The rows come from 7 hidden closed curves, with some noise, and rows from the same curve form a group. Each curve winds through 8 dimensions. The rows are also pushed far along 6 directions, which tell nothing about the answers.
(in the rows, 128 means zero)
Some rows, each with its group after it:
[168 118 112 147 108 117 131  89 110 129 125 158 152 154 156  94  95 158
 109 164 126]
(1)
[175 109 102 126 119 117 147 147 114 131 130 127 123 120 143 112  94 135
  98 175 134]
(3)
[ 85 165 192 111 157 160  79 209 169 144 146  71  95  63 124 141 162  90
 137  61 129]
(4)
[119 125 103 120 115 115 140 137 125 115 127 153 136 136 105 132 159 129
 120 115 146]
(0)
[115 103 142  52 107 115 128  84 111 166 115 138 133 167 137 123  93 164
 133 180  69]
(4)
[114 149  88  61 115 108 172 146 104 168 121 134 135 140 114  95 159 129
  81 121 126]
(5)
[141 125 129  73  84 113 115  77 147 149 113 130 121 166 149 132 105 174
 135 170 100]
(1)
[116 180 110 134 114 133 133 161 157 137 125 122 130 112 129 111 195 129
 101  70 157]
(6)
[ 88  77 121  75 117 129 136 106 109 112 116 129 171 145 127  81 108 135
 132 181  87]
(5)
[143 141 117 128 139 137 131 119  88 121 149 164 147 157 147  99 131 140
  85 147 147]
(4)
[121  98 156  76 147 157 134  91 126 127 112 108 140 130 152 101  90 144
 146 203  88]
(6)
[110 139 176 128 135 124 114 160 151 150 121 134 121 117 116 114 106 104
 148 128  98]
(3)
[127 103 170 163 143 175  57 131 127 101 137  96 120 123 177 158  89 142
 145 141 152]
(6)
[ 97 109  96  94 138  99 175 128 118 139  94 123 145 118  63  92 118 104
 120 156 103]
(5)
[117 127 139 142 153 170 119 160 109 131 162  98 113 135 131 166 156 103
 133  98 148]
(2)
[129 130 110 183 130 119 121 146 104 112 138 144 126 135 141 146 118 110
 119  94 158]
(0)
[ 93  89 114 127 135 134 147 123 116 101 108 138 143 120 117 129 143 136
 147 132 104]
(3)
[142 111 158 133 114  65  98 186 155 117 110 136 141  60 103  74  51  88
 122 148 122]
(4)
[136 112 153 106 102 118  98  91 146 132 113 166 106 151 170 163  73 165
 152 149  98]
(5)
[180 147 158 109 138 126 114 150 115 152 150 134 127 127 161  81  73 114
  98 171 137]
(1)
[113 129 131 170 137 134  94 149 107 117 138 116 113 122 133 172 134 125
 133  88 156]
(2)
[ 70 118 157  65 117 183 124 114 144 164 130  92 130 176 136 138 171 154
 152 145  71]
(3)
[135 127 129 104 122  94 103 164 126 130 106 115 114  83 129 107 101 137
 110 149 134]
(0)
[144 139 123 122 124 125 115 139 122 110 129 119 135 120 178 108  97 123
 109 142 165]
(6)
[141 149 102 138 137 147 120 117 100 117 145 126 118 137 149 154 174 155
 106 100 177]
(0)
[137 122 111 143 136 102 122 127 102 108 139 115 125 111 113 133 121 114
 126 118 143]
(4)
[ 98 158 188  45 118 155  94 119 147 197 134 122 122 157 135 114 149 156
 126 130  81]
(4)
[ 89 139 114 160 138 127 120 114 123 123 117 134 116 126 109 168 159 127
 145  58 137]
(5)
[ 87  52 143  82 145 156 103  77  81  75 140 117 156 156 156 140  93 145
 160 193 104]
(2)
[142  91  44 165  60  15 176 113 157 111  45 153 132  94  86 120  80 142
 142 135 109]
(4)
[106  99  82 131 128  82 185 146 114 129  97  90 142  87  67  94 128  89
 148 128  91]
(4)
[135  96 178 212 127  99  46 150 165 101 106 136 108  82 111 154  36 118
 164 138 120]
(4)
[132 144 116 225 120  80 139 105 175 104  88 179 132  97  91 140 127 105
 169  53 141]
(4)
[ 62 171 132 107 106  63 143 154 192 165  61  90 105  68  44 126 170  98
 182  53  93]
(2)
[103  79 124 130 108 139 122  96 133 125  89 137 142 146 158 135  96 175
 144 164  90]
(6)
[141 138 123 120 128 110 121 128 126 108 133 152 116 122 129 142 132 125
 129 117 156]
(1)
[130 146 161  97 152 159 120 133 144 142 126 116 101 115 147 132 137 145
 132 148 114]
(3)
[ 73  99 148 122 136 126 122 117 125 117 108 130 128 138 117 143 115 129
 174 144  80]
(3)
[145 128 125 160 118 154 137 115 138 145 137 157 140 152 135 135 155 137
 124  92 135]
(3)
[112 116 122 145 113 120 106 110 140 113 100 122 124 111 158 131 116 148
 157 107 117]
(2)
[ 78 126 175  62 165 179 121 139 123 144 161  54 135 114 113 107 168  91
 157 118  91]
(3)
[107  86 148 150 145 131 106 131  95 117 118 141 140 117 147 128  90 127
 152 127 107]
(2)
[123 115 115 149 130 125 103 104 107  84 130 139 139 137 137 145 119 142
 125 137 164]
(2)
[109 128 138  88 132 108 121 149 100 154 107 127 126 106 129 112 120 146
 112 137 115]
(2)
[111 128 171 214 150 155  70  91 131  91 142 163 117 157 158 190 109 133
 173  95 140]
(3)
[114  93 119  83 109  93 123 121 131 139  70 143 119 114 123 110  95 155
 152 165 100]
(1)
[115  94 117 168 110  54 155 108 159 116  36 198 115  90 100 150  68 139
 185 117  87]
(2)
[111 104 128 154 140 134 143 138 104 118 159 121 148 148  96 131 133  79
 150 114 121]
(3)
[115  89  85 134 119 145 138  73 121 102 112 119 127 166 118 162 154 150
 171 140 135]
(1)
[122 122  95 123 150 159 156  97 111  93 149 113 133 145 140 135 157 140
 114 154 127]
(6)
[108 107 132  13  92 128 166 152 138 196 112 127 143 150  99  85 160 154
 110 175  66]
(3)
[122 187 148  44 131 153 112 143 130 144 163 120 119 135 166 118 187 135
  96  98 164]
(2)
[163 159 110 149  93 116 130 143 149 155 124 151 140 139 137  88 144 143
  92 114 147]
(3)
[ 80 139 115 123 132 153 157  98 153 124  98 107 131 130 137 141 174 129
 165  89 118]
(6)
[111 131 124 140 115 129 113 102 146  93 132 146 113 146 163 153 114 139
 145 119 111]
(0)
[131 135  85 110 110  91 151 144 115 100 145 149 132 128 118 106 139 115
 106 125 131]
(0)
[108 115 144 134 159 120 119 138 114 109 128  86 130 103  94 121 103  89
 150 147 129]
(2)
[136 114  89 154  69 112 150  89 173 148  87 135 141 166 121 119 125 164
 142 147  99]
(3)
[112 124 139 165 123 114  98 148 137 105 117 146 139 113 139 112 102 112
 140 106 138]
(1)
[151 206 168 175 154 151  73 151 162 127 142 124  82  93 193 157 124 127
 112  65 181]
(6)
[134 108 130 127 135 117 113 110 118 108 112 106 139 114 135  98  80 131
 131 185 126]
(2)
[133 119 107 102 106 136 140 134 104 163 143 114 143 175 124 101 141 119
 118 140 130]
(1)
[145 139 130 126 126 118 106 144  94 113 154 153 130 153 170 117 100 132
  96 158 152]
(3)
[ 99 169 175 111 137 166  85  68 164 135 127 113 102 151 187 178 136 150
 169  88 128]
(6)
[117 109 115 172 113 106 121 100 134 111 111 135 149 139 104 121 113 117
 157 121 125]
(0)
[141 179  86  84 103 105 178 115 156 164  86 135 124 125 137  84 166 153
 101 124 130]
(0)
[108 115 154  65 134 156 108  89  96 138 130 149 151 166 182 100 117 158
 129 158 108]
(1)
[137 106 104 100 125  80 166 182 113 125 100 128 123  81  85 114 117 101
 123 144 138]
(6)
[103 115 128 193 147 141 116  84 108 109 135 120 138 142 137 154 121 118
 164  87 120]
(4)
[128 145 140  92 140 110 130 163 118 131 137 146 143 102 126  75 126 114
  90 140 127]
(6)
[167 151  88  96  87  83 134 165 151 145 107 133 105 120 123 105 123 131
 101 144 166]
(1)
[103 126 122 128 118 104 115 134 119 140 126 125 133 136 101 125 112 109
 124 109 125]
(5)
[131  60  76 173 123  90 151 106  92  82 108 137 126 137 102 171  74 121
 155 164 131]
(0)
[104  94 143  87 151 163 126 145 115 114 157  85 127 118 131 150 140 111
 136 140 122]
(4)
[120  85  77 162 106  87 161 131  99  98 132 156 158 143  86 139 129 103
 131 110 140]
(4)
[ 84 157 149 146 123  86 110 140 171 119  96 147 125  88 116 119 122 109
 151  73 109]
(6)
[119 143 107 140 144 142 126 180 103 119 178  99 142 125  74 115 186  79
  94  88 178]
(5)
[123 117 158 120  82  67 100 118 223 144  42 124 104  76 116 111  40 150
 170 167  65]
(4)
[183  94  81 167 102 117 153 134  94 100 166 161 149 179 145 120  84 108
 100 170 158]
(5)
[140 130  58  77  80  86 188 159 120 137 130 114 144 141 100  90 156 114
  91 148 138]
(1)
[ 95 174 165  69 111 130  97 100 180 146 102 139 105 130 165 148 147 160
 151  92 120]
(2)
[114 156 139 122 116 125 106 160 160 153 108 102 123  96 121  96 149 132
 121 105 124]
(0)
[137 119 102 106 126 147 167 160 115 139 154 116 122 144 114 144 164 114
 109 130 137]
(3)
[107 124 175 155 143 136  72 147 123 139 121 121 115 102 143 135 106 130
 151  96 115]
(1)
[144 100  48 122 123  76 227 155 109 129  82 125 145 104  58  90 135  97
 116 163 138]
(0)
[ 50  78 116  45 108 145 165  97 140 148 105  87 154 143  79 134 195 145
 171 124  59]
(4)
[128 129 111 130  97  81 138  88 174 144  38 149 110 110 131 138  89 168
 155 143 113]
(0)
[134  94  53 161 112 113 190 104  99 116  93 163 161 152 110 114 150 147
 116 139 143]
(0)
[115 112 134 105 152 112 120 168  99  98 137 109 133  81 102 114 130  96
 130 127 148]
(6)
[110  80 147  56 130 152 149 102 101 158 138 116 146 163 118 104 121 134
 149 184  63]
(5)
[120  73  77 176 100  72 129 112 121  74  91 145 126 130 109 174  73 129
 156 146 147]
(0)
[159  94  89 215 138  97 136 156 118  72 121 128 127  99  82 147  91  87
 137 143 183]
(0)
[141 123 151 181 123 145  89 102 149 139 122 137 118 140 142 146 103 147
 150 117 117]
(5)
[100 106 154 133 158 112  83 138 122 106 117 113 127  92  99 114  59  99
 134 156 123]
(5)
[ 96  89 163  97 197 169 127 176  73 111 155  94 131 100  98 134 135  94
 131 160 125]
(2)
[100 106 111 108 163 157 168 155  98 126 167  73 127 119  57 157 210  85
 145  98 128]
(4)
[127 143 129  47 124 113 120 204 127 125 141 102 134  81 134  59 131 120
  64 170 138]
(6)
[100 100 104 124 118 117 132 103 136 120  93 106 119 130  92 140 145 128
 182 125 118]
(1)
[118 155 132  49 115 118 140 118 138 155 124 131 134 133 127  84 154 141
 116 139 102]
(0)
[150 152  50 165  94 124 213 136 165 132 119 140 133 152  92 117 198 108
 119  94 150]
(5)
[120  44  96 219 111 115 138  71 119  85  86 155 161 155 106 143  75 139
 181 161 105]
(2)
[116 152 116 115 163 119 158 167 111 149 147  91 122 107  55 111 156  63
 117 100 140]
(5)
[163 156 108 132 134 128 138 122 100 128 157 154 132 149 175 107 119 146
  67 148 144]
(6)
[117 149 142 172 153 141 125 139 146 142 104 132 101 108 132 147 141 112
 163  74 131]
(1)
[151 126 128  88  99 144 111 134 105 146 176 111 136 175 160 123 121 143
  89 162 135]
(1)
[168 160  91  57 124 115 191 170 107 155 151 153 118 138 129 104 156 113
  68 141 151]
(5)
[124 145 130 143  89 102 139 119 192 155  85 158 100 134 131 154 106 135
 163 100  95]
(5)
[ 92 119 169 154 135 133  98 163 147 131 120 102 133 106 118 103 102 100
 157 129  93]
(3)
[172 134 130 179 137 141  97 123  81 116 158 180 136 153 203 132  93 144
  92 116 179]
(2)
[148 198 129 128 149 174 118 136 129 172 134 136  97 142 169 133 204 144
 111  61 183]
(1)
[ 97 143 130 185 131  72 142 130 178 109  74 138 116  69  71 142 123  81
 194  58 122]
(6)
[112 156  91  71 103 101 179 137 170 141  85 149 111 111 103 121 172 139
 122 109 119]
(5)

New rows. What belongs after each?
[141 139 136 110  93 108 128  77 165 149  96 141 126 134 144 116 109 175
 138 146  88]
(1)
[115 111 112 146 119 148  96 111 124  86 151  96 121 144 157 148 122 139
 134 138 133]
(0)
[125 146 126 133  81 129 104  97 162 142 112 153 116 180 171 155 126 180
 127 127 121]
(3)
[117 141 147 160 162 170 106 122 109 108 152 117 138 138 165 115 141 125
 128 127 138]
(3)
[151 141 152 121 105  98  80 154 153 155 129 120 118 116 112 102  75 120
 106 151 133]
(5)
[173 162 109 144 133 152 140  81 117 142 145 164 114 175 157 153 153 169
  99 127 157]
(4)
[126 168 114 149 111 109 133 147 183 123 113 137 102  99 125 170 166 121
 133  51 160]
(4)
[ 94 119 104 121 134 147 146  95 131  96 118 145 129 138 132 163 177 162
 135 116 123]
(6)
[121 140 149  70 106 131 142 159 163 161 135 124 117 128 109 117 165 115
 142 115  99]
(5)
[114 187 153 118 118 158  84 139 182 140 121 103 110 108 169 130 172 154
 120  80 155]
(6)
[154 173 129 101 127 114 105 159 119 121 176 146 117 131 168 118 119 130
  58 139 159]
(6)
[ 58 134 167 170 147 163 115 117 169 134 105  99 126 119 109 139 165 114
 196  74  80]
(3)
[ 66  82  94 168 132 115 168 111 109 101  99 124 156 132  83 128 148  92
 188  91  99]
(1)
[144 114 120 123 118 140 143 105 142 101 127 171 133 152 157 133 115 141
 134 153 129]
(5)
[154 146 129 132 119 142 109 150 108 156 140 156 124 150 173 120 130 150
  91 115 154]
(1)
[137 148 143 129 158 139 127 173 111 131 149 143 123 100 132 116 145 117
  93 114 144]
(6)
[113 176 120 129 102 130 103  80 191 122 108 119 109 140 146 147 148 150
 145  91 140]
(5)
[128 120  82 152 119 142 141  89 116 108 134  99 142 156 125 120 151 140
 125 142 134]
(4)
[157 151  86  91 121  77 206 165 114 162 108 152 138 105  86  72 149 105
  90 132 130]
(6)
[126 161 126  94 118 152 137 145 149 162 134 109 114 131 161 134 167 141
 103  99 133]
(4)
[136 119 116 128 112 103 117 124 141 127  91 136 112 113 118 147 115 155
 132 140 143]
(0)
[ 94 101 152 131 140 187 105 124 110 122 165 101 140 174 138 148 149 127
 145 142 114]
(3)
[105 120 147  87 180 190 133 134 101 121 157  88 121 124 140 132 156 125
 123 152 117]
(4)
[149 119  96 168  97  87 147 120 159 119  61 174 114 111 145 147  87 161
 134 132 136]
(6)
[ 94 113 169  80 110 114  98 141 178 153  90 107  93  97 102 143 104 145
 167 146  63]
(0)
[138 135 135 161 120 127  82 135 142 116 120 109 129 112 156 105  97 138
 118 138 145]
(0)
[142 120 150 142 156 158 103 172 105 124 154  98 114 109 127 155 133 102
 131 115 171]
(6)
[125 139  87 148 119 107 163 142 135 132  88 124 132 110 122 110 140 124
 120 113 144]
(0)
[119 127 141 110 125 134  84 115  99 140 154 127 136 162 151 125  95 132
 103 138 136]
(5)
[138 132 115 130 139 120 134 162 128  98 135 115 106 101 119 155 129 105
 124 122 168]
(6)
[151 152  97 143 116 119 150 155 122 126 141 140 113 126 137 149 153 131
  98  99 155]
(1)
[148 193 140 185 151 142 120 131 174 142 113 154  95 105 125 146 150 123
 123  64 162]
(5)
[147 107  97 109 115 107 158 148 110 139 125 150 123 141 112 132 107 126
 105 157 127]
(5)
[141 147 124 145 138 106 144 124 128 135 112 155 122 109 116 127 134 125
 129 101 137]
(6)
[135 106 135 117 109 142 124 104 132 135 131 139 148 154 133 104 127 144
 139 150 103]
(5)
[110 147 136  88 130 151 136  88 151 144  99 130 106 136 165 143 140 174
 132 135 100]
(4)
[116 150 175 118 172 157 108 178 135 122 144 117 109  79 152 122 135  90
 141  92 137]
(2)
[135 133 126 139 131 126 125 133 151 117 105 129 119 104 149 105  93 129
 125 147 123]
(5)
[109 117 161  75 137 104 104 172 155 117 106  83 108  64 113  94  71 106
 137 185  95]
(4)
[111 152  89 167  82  99 163  73 183 132  74 210 117 155 119 162 169 173
 158  63 101]
(0)
[153 159 153  76  82 132 100 156 161 189 139 131 133 154 150  80 132 156
  84 151 121]
(3)
[132 119 124 108 127 136 117 142 109 130 145 118 129 138 112 120 134 139
 104 161 128]
(4)
[ 67  99 125 125 142 139 163  95 116 134 117 117 139 143  99 160 157 111
 181  89  82]
(4)
[106 104  82 137 110  96 172 158 109 135 100 132 150 121  68 113 161 119
 123 115 126]
(2)
[119 155 117 159 131  97 134 112 136 107 110 170 123 118 139 138 123 120
 135  83 143]
(4)
[144 113 125 145 137 111 135 152 131 132  97 120 127  97 117  79  87 104
 140 159 122]
(1)
[152 108  98 121 113 120 155 172 132 119 142 113 123 129  93 127 131 106
 111 166 141]
(3)
[148 129  96  82 124 145 159 113  98 126 157 124 129 170 146 146 153 136
 102 153 158]
(6)
[181 130 113 109 111  83 124 159 113 123 114 157 116 105 153 119  79 138
  91 159 172]
(6)
[115 116 108  91 121 130 145 158 135 122 116  79 140 102 109  94 150 116
 124 148 132]
(6)
[163 126 137 147  94 100  95 117 176 125 101 138 122 117 146 110  58 149
 124 171 125]
(4)
[139 107  86 165 100 138 162 100 131 111 141 149 144 182 129 146 141 122
 143 122 131]
(5)
[143 149 126 153 134 130  85 111 106  85 151 154 133 145 167 114 104 143
  95 145 169]
(4)
[164 118 117  87  87  94  98 148 111 129 153 142 150 138 159  97  93 143
  73 158 158]
(4)
[111 137 165  97 126 129  86 154 152 148 126  82  99 104 144 124  83 117
 137 140 102]
(5)
[135  86 121  75 122 112 127 122  81 113 149 109 153 142 144  81  79 126
 112 207 110]
(3)
[134 159  78  86 101  97 186 111 150 149  81 134 131 125 133  81 146 145
 110 140 118]
(0)
[141 150 110  82 131 102 182 171 133 158 124 130 139 102 102  52 137 114
  76 166  98]
(6)
[125 144  77 125 114 124 191 177 134 152 127  86 144 121  71  74 201  99
 109 120 125]
(3)
[129 172 184  87 113 123  59 170 163 140 152 146  89 114 173 126 104 140
 107 116 118]
(0)
[127 122 125 168 158 164 143 131 143  99 132 137 119 122 112 151 148 110
 144 116 142]
(5)
[142 152 116 118  90  76 101 122 149 128 112 141 121 114 138 113 110 158
 106 131 133]
(6)
[104 127 101 181 131 121 148 124 128 110 116 113 133 125 113 129 146 106
 157  95 121]
(3)
[149 122  91 153 142 182 166  81 105 120 141 144 139 170 156 149 177 163
 111 125 146]
(4)
[123  95 143 151 100  57 105 114 165 122  71 133 128  90  97 109  37 128
 167 168  76]
(6)
[145 175  80 100  67  52 152 101 142 164  87 158 140 141 141  70 116 158
  92 124 118]
(4)
[142 114 111 126 114 101 131 146 123 103 132 160 127 116 146 140  95 119
 114 123 146]
(3)
[175 118  98 110 124 131 118 176  97 114 162 118 121 141 138 111 116 113
  85 175 190]
(1)
[102 104 143  61 114 107 128 128 123 144 123 117 153 116 119  95 122 125
 133 137  92]
(4)
[120 106 151 161 159 135  88 140 110  80 160 109 111 112 119 184 108  95
 158 115 156]
(6)
[124 131 153 192 171 164  85 111 106  70 152 153 121 136 173 163 118 134
 142 120 161]
(3)
[142 139 109 114 124 157 108 102 118 102 170 102 137 165 159 119 130 130
 100 154 167]
(5)
[113 140 145 123 115 131 109 121 168 158 113 109 119 128  89 123 139 129
 143 116 110]
(5)
[135 144 143 119 149 127  95 132 112 142 138 131 120 125 129 122  88 121
  95 143 148]
(5)
[100 112 148 141 177 229 100 113 104 129 152 100 115 169 147 166 187 129
 165 105 155]
(1)
[134  85 150 184 157 198  95  86  96  87 184 130 129 183 170 185 105 124
 160 137 137]
(5)
[118 137 114 116 116 128 104 116 122 116 134 108 133 136 129 110 138 149
 112 143 132]
(4)
[112  87 147 194 127 178  89  71 132 104 146 126 130 179 163 194 105 142
 175 114 118]
(3)
[105 183 168 106 156 167 113 141 161 154 128 101  98 103 164 134 157 134
 126  93 115]
(6)
[171 133 121 138 118 119 127 168 122 135 148 162 114 123 133 143 122 126
  94 116 161]
(3)
[136 139 147 128  86  81  90 157 185 119 107 146 121 104 143  99  61 113
 131 139 123]
(5)
[124 151 148 131 148 164 124 148 149 138 116 120 102 106 147 155 159 138
 133  96 147]
(6)
[ 97 128 124 116 138 132 139 122 143 104 126 119 119 123 133 144 128 121
 138 134 109]
(6)
[ 89 104 167  87 177 173 145 148  94 157 167  69 141 133  75 110 155  77
 153 143  81]
(4)
[146 161 100 104  96 126 116 135 144 128 137 145 119 143 148 131 160 155
  87 113 168]
(5)
[144 152 122 132 132 134 121 130 136 111 142 127 102 128 145 175 143 126
 125 106 175]
(6)
[120 133 130  98 135 131 124 123 129 109 114 118 130 106 147 122 134 130
 137 127 149]
(6)
[125  89  83 165 119 120 142  77  94  79 114 139 158 152 146 140 112 134
 150 133 156]
(6)
[126 127 114 112 117 105 109 150 132  93 122 134 135  99 147 101 114 142
  94 151 144]
(6)
[ 99  90 159  36 115 133 107  85 147 121 101 120 126 132 154 115  82 166
 156 204  68]
(5)
[120 114 112 115 102 107 129  99 142 130 117 117 125 144 104 136 119 131
 150 137 108]
(5)
[ 77  99 183  69 158 161  86 155 124 132 118  69 119 101 142 132  98 122
 150 166 106]
(0)
[125 112 108  83 101 109 127 101 122 128 117 114 142 138 131 106 124 157
 117 167 115]
(6)
[107 130 122 164 149 170 135  82 110 107 131 133 145 162 162 125 155 147
 143 126 122]
(3)
[ 99 115 121 104 119  91 130 121 136 113  88 136 129  97 108 128 129 135
 152 118 117]
(6)
[164 180 100 172 113  95 129 104 142 106 132 183 129 138 145 118 136 128
 110  86 176]
(0)
[ 96 131 135 156 169 204 151  57 142 138 114 130 118 159 122 173 183 150
 171  96 105]
(5)
[108 128 135 180 144 127 141 119 167  89 105 164 111 106 115 166 134 104
 184  79 122]
(5)
[140 129 127  89  70  95 118 100 191 146  82 154 133 124 157 111 101 172
 123 143 110]
(4)
[ 73 106 174 123 134 140  98 102 140 125 109 135 123 147 135 154 107 143
 182 141  75]
(3)
[112 132 120 185 142 120 115 129 116  95 128 122 125 120 135 137 124 114
 148 105 137]
(3)
[107 121 194 147 142 106  66 170 152 105 122 141 105  83 132 144  55  92
 164 117 121]
(1)
[112 154 149 122 129 118  96 129 144 112 128 147 135 116 164 106 111 131
 115 117 132]
(6)
